The groups are shells around one centre, one inside the other: the same stretched ball of 8 dimensions in 9 sizes.
In the rows, zero is written as 128.
Known rows, each followed by its group:
[143 146  83 190 137 145 107 154 127 131 155 167 104 120] : fezo
[141 124 112 192 136 153 119 132 115 138 141 173  88 115] : Mes
[122 128 122 188 139 136 122 117 119 155 140 156  93 114] : norar
[112 139 109 178 147 146 127 129 135 171 139 143  91  94] : tude
[127 139 101 193 153 140 126 156 128 182 158 163  55 111] : tumu
[151 166 117 167 142 154  94 129 101  76 137 181 140 138] : Lagu
[131  77 113 194 152 129 104 152 130 190 145 124  45 143] : gemoz
[128 110 108 201 134 123 100 127 127 170 142 137  97 132] : fovi
[144 131 139 184 148 158 103 123 102 135 127 178  96 128] : tude
[158 123 120 198 114 106 109 117  94 132 159 146  81 173] : tumu
[162 173  89 185 125 179 115 140 110  85 143 207 132 102] : vunup
[121 170 106 178 138 157 128 119 123 117 139 185 133  85] : vunup
[142 164 108 167 141 161  94 132 119 119 129 154 135 119] : vunup
[133 128  91 188 135 146 112 142 134 158 144 142  96 111] : fezo
[161 151 103 176 122 168  97 127 111 101 129 162 136 123] : tude
[151 155 125 180 121 137 109 107  98 113 139 159 119 140] : fovi
[117 108 160 191 165 142 122 120 112 212 127 154  41 118] : gemoz
[142  96 119 186 149 155  95 143 122 154 129 146  81 133] : norar
[182 151  83 201 106 151  80 136 103  75 145 184 153 151] : Lagu
[141 132 100 210 116 117 133 126 114 166 165 157  68 129] : norar
[136 154  94 190 126 129 112 126 118 109 155 170 127 125] : norar
[164 107 136 185 148 177  83 140 105 148 114 161  86 140] : fovi
[114 119  97 191 133 132 113 123 139 159 141 136 114 106] : gemoz
[167 154 137 164 152 190  89 136  94  93 116 191 119 131] : tumu
[135 134 125 161 148 146  96 125 115 118 130 138 117 136] : tumu
[148 147  89 194 122 133 123 140 117 136 163 161  87 128] : fezo
[128 134 136 184 161 136 121 136 107 160 148 172  58 130] : tumu
[180 111  76 202 105 152  86 148 117 115 144 148 114 150] : gemoz
[125 174  80 188 125 122 129 130 127 123 167 165 120 109] : vunup
[140 106 123 206 136 124 110 133 114 194 147 142  53 143] : norar
[145 157 139 169 149 188 113 119 103 118 115 191 115  99] : norar
[115 191 100 153 160 179 115 138 135 114 129 173 146  73] : fovi
[156  94 116 186 144 149  82 150 118 160 131 130  76 154] : Lagu
[134 107 140 184 154 144  95 128 115 173 125 140  79 138] : Mes
[154 119  99 184 132 160  89 142 124 135 130 144 112 129] : tude
[135 149  91 173 151 162 103 155 132 124 141 163 114 109] : tude
[158 125 125 184 141 156  85 133 102 110 129 171 114 147] : Mes
[136 136 109 175 156 181  96 144 125 116 122 181 126 101] : Mes
[153 120  85 184 126 126  97 149 122 118 158 133  99 155] : gemoz
[141 200  81 183 117 153 128 124 118  97 155 188 146  93] : tumu
[118 155  83 189 124 100 130 129 132 155 173 129  97 124] : gemoz
[130 188 102 169 145 169 111 130 121 102 134 188 150  91] : norar
[126 140 133 153 163 200 107 125 123 116 102 173 129  81] : gemoz
[147 158  85 198 117 115 124 136 112 123 174 168  96 137] : Mes
[153 174  91 170 134 192 108 139 119  83 129 192 149  91] : norar
[165 129 138 191 130 161 119 123  92 149 134 174  63 134] : tumu
[146 144  79 202 122 136 110 142 123 125 158 172 113 123] : fezo
[123 137  94 186 148 158 110 143 136 143 139 168 113  96] : fezo
[115 163 115 172 147 133 125 123 123 148 147 151 102 109] : norar
[139 165  90 193 137 157 116 143 121 120 150 195 117 102] : Mes
[138 140  93 181 136 139 116 143 123 126 154 156  97 124] : tude
[154 108 109 189 135 148  94 142 116 140 137 147  90 143] : fezo
[175 176  88 173 125 202  85 139 108  39 122 212 184 108] : gemoz
[131 136 111 170 152 173 103 140 131 148 122 150 110  99] : fezo
[158 146 122 191 137 184 109 130 104 130 124 197 104 107] : vunup
[130 146 117 151 150 174  99 128 128 122 115 137 133 104] : Lagu
[149 147  88 188 118 147 111 130 118 106 148 167 128 120] : fezo
[108 141  94 178 156 156 126 146 145 163 142 156  95  81] : Mes
[123 137 125 172 154 166 110 124 123 137 122 165 115  99] : fezo
[166 134 118 181 123 191  92 120 109 112 108 170 136 112] : tumu
[127 115 115 163 164 179  87 144 135 131 112 148 123 105] : Lagu
[145 116  96 183 135 163  92 141 128 115 130 155 126 120] : vunup
[143 116 134 181 148 179  98 127 116 155 110 160  98 111] : Mes
[143 122 112 173 140 160  93 133 123 129 125 141 117 125] : tude
[111 147 129 175 166 145 112 132 124 163 135 162  95 107] : vunup
[126 143 128 162 164 179  85 129 124 119 108 167 144 104] : fovi
[189 122 108 203 111 153  70 132  93  94 133 175 129 169] : Lagu
[120 142  91 194 135 138 121 132 133 150 150 162 109 100] : Mes
[142 157  96 178 150 147 100 154 119 115 151 174 110 128] : vunup
[116 173 104 166 162 176 108 138 131 107 128 191 148  79] : fovi
[122 185 130 145 166 190 124 128 117 112 120 183 122  78] : tumu
[172 112 118 206 119 146  96 129  97 131 139 171  89 154] : tude
[116 135 133 183 155 130 118 122 115 153 143 164  87 122] : Lagu
[197 153  72 202 101 158  84 150  99  64 154 193 140 155] : gemoz
[138 120 125 181 158 190  93 139 124 150 109 174 108  99] : vunup
[112 168 109 165 146 172 132 120 134 142 127 162 123  67] : Lagu
[158 154 121 183 141 181  97 132 104 108 123 196 125 116] : tude
[155 153  89 201 107 127 135 128 107 125 170 171  86 130] : fovi
[133 101 124 202 148 120 119 143 115 196 155 145  31 144] : fovi
[155 194  78 180 123 176 123 140 116  84 149 204 141  91] : Lagu
[182 118 127 200 122 140  91 132  87 132 142 163  76 174] : fovi

New rows, each followed by its group:
[133 148 122 171 151 186  96 125 122 124 109 175 141  93] : norar
[179 183 102 168 119 193  87 126  96  35 122 205 181 121] : tumu
[ 97 128 118 178 175 166 136 145 143 193 133 166  64  68] : gemoz
[166 141  74 183 112 154  99 144 119  82 149 160 134 134] : tumu
[154 184  86 164 130 175 116 140 114  63 145 192 146 103] : tumu
[157 131 112 195 119 125 111 126 102 134 154 153  86 153] : fezo
[129 138 118 183 146 174 104 126 127 157 117 162 117  92] : fovi
[109 125 131 174 164 169 108 124 131 159 114 160 111  88] : fovi
[143 123 129 168 148 178  86 126 119 133 107 147 124 117] : norar
[145 104  92 193 136 163  95 149 133 143 133 152 103 117] : vunup
[134 138 115 174 155 191  97 136 126 120 112 183 134  90] : norar
[123 110  98 195 144 156 117 141 137 163 137 160  91  96] : fovi
[114 126  97 191 149 129 118 145 141 193 151 134  73 110] : vunup
[116 126  98 187 160 153 107 154 143 175 138 153  91  98] : vunup
[132 153 102 166 160 178  92 149 130 111 125 174 138 100] : Mes
[135 151 101 180 146 169 116 144 127 147 136 169 100  96] : tude
[150  94 107 199 134 141  96 143 121 159 140 142  78 143] : tude
[142 138 101 186 146 152 104 149 119 121 146 178 103 123] : tude
[174 126 107 201 108 145  85 121  99 103 136 167 130 155] : vunup
[124 143  92 193 132 122 121 134 128 152 160 151  97 118] : fezo
[137 134 102 184 147 136 107 150 121 142 153 156  85 134] : tude
[181 123  76 221 101 117  98 149 104 120 173 168  88 171] : Lagu
[171 133  95 188 131 159  93 154 109 108 145 172 102 144] : vunup
[144 121  99 195 119 130 117 129 122 165 150 130  80 132] : vunup
[139 104 114 190 139 170 104 133 127 159 121 153  95 106] : vunup
[140 136 108 179 154 194  94 145 130 136 113 178 124  90] : fovi
[170 140  73 202 113 138  93 149 112  89 160 178 126 148] : vunup
[125 153 114 160 146 175 107 119 125 101 118 165 150  92] : Lagu
[131 157 110 169 142 190 105 122 129 120 111 172 151  78] : Lagu
[145 180 138 165 143 187 126 113  99 113 121 196 116  93] : tumu
[102 127 104 175 155 144 129 136 144 174 141 137  85  89] : vunup
[147 166  71 192 122 144 113 146 124 103 161 180 128 114] : tude
[142 131  94 186 123 143 119 133 126 152 146 136  91 118] : vunup
[135 114  96 206 127 112 113 135 122 157 162 148  82 141] : Mes
[143 155  82 181 127 163 102 137 130 107 137 165 145 104] : tude
[128 119 124 191 139 145 117 119 120 167 133 152  87 113] : tude
[164  96 151 198 128 131  94 114  90 171 130 137  61 173] : gemoz
[112 153 109 167 151 157 131 130 134 152 138 152 100  84] : Mes
[168  77 100 225 120 132  88 149 114 172 147 150  64 161] : gemoz
[134 121 112 194 137 158 107 129 126 164 128 156 101 107] : Mes
[163 170 108 181 116 174 117 118 101  91 134 191 133 110] : vunup
[150 130 116 183 141 148  98 140 113 148 138 148  88 139] : fezo
[117  86 105 202 149  99 107 149 136 207 161 114  45 148] : gemoz
[156 102 114 194 136 137  85 143 115 160 137 133  80 158] : norar
[119 152 113 180 150 157 140 133 125 160 144 173  79  86] : norar
[155 115 109 208 116 121 109 126 107 153 153 151  79 151] : fezo
[150 106 107 202 129 143 108 139 120 174 142 143  68 133] : Mes
[170 135  89 183 120 158  88 143 112  89 140 161 131 143] : norar
[149 133  94 200 129 127  98 143 116 132 157 162 102 145] : fezo
[122 140 110 189 139 146 121 123 127 159 139 160 102  99] : tude
[136 134 137 173 139 142 104 111 109 149 127 136 102 134] : fovi
[118 139 125 152 160 165 110 129 130 145 121 132 107 102] : Lagu
[142 127 120 200 129 126 124 125 108 172 153 153  61 135] : tude
[128 142 112 187 148 125 112 139 120 163 154 150  80 131] : Mes
[133  97 137 197 149 137 109 130 115 194 134 144  53 134] : Mes
[142 148  96 169 138 157  99 139 124 104 137 155 132 120] : fezo
[160 113 105 202 120 133 107 135 110 151 150 148  75 149] : fezo
[140 117 131 184 138 131 109 121 107 149 140 142  80 145] : norar
[160 166  99 207 121 147 117 134 102 126 155 201 102 124] : tumu
[141 164 110 164 145 175  98 129 115  79 125 185 155 107] : norar
[162 128 108 193 116 148  94 121 105 105 135 164 127 142] : Mes
[136 134 129 178 161 180  94 138 119 142 115 178 111 106] : Mes
[142 117  98 210 128 125 114 140 119 163 159 161  74 135] : fezo
[134 159  89 184 123 138 116 126 124 115 150 160 131 112] : tude
[132 120 134 196 144 133 118 123 108 166 143 165  70 130] : Mes
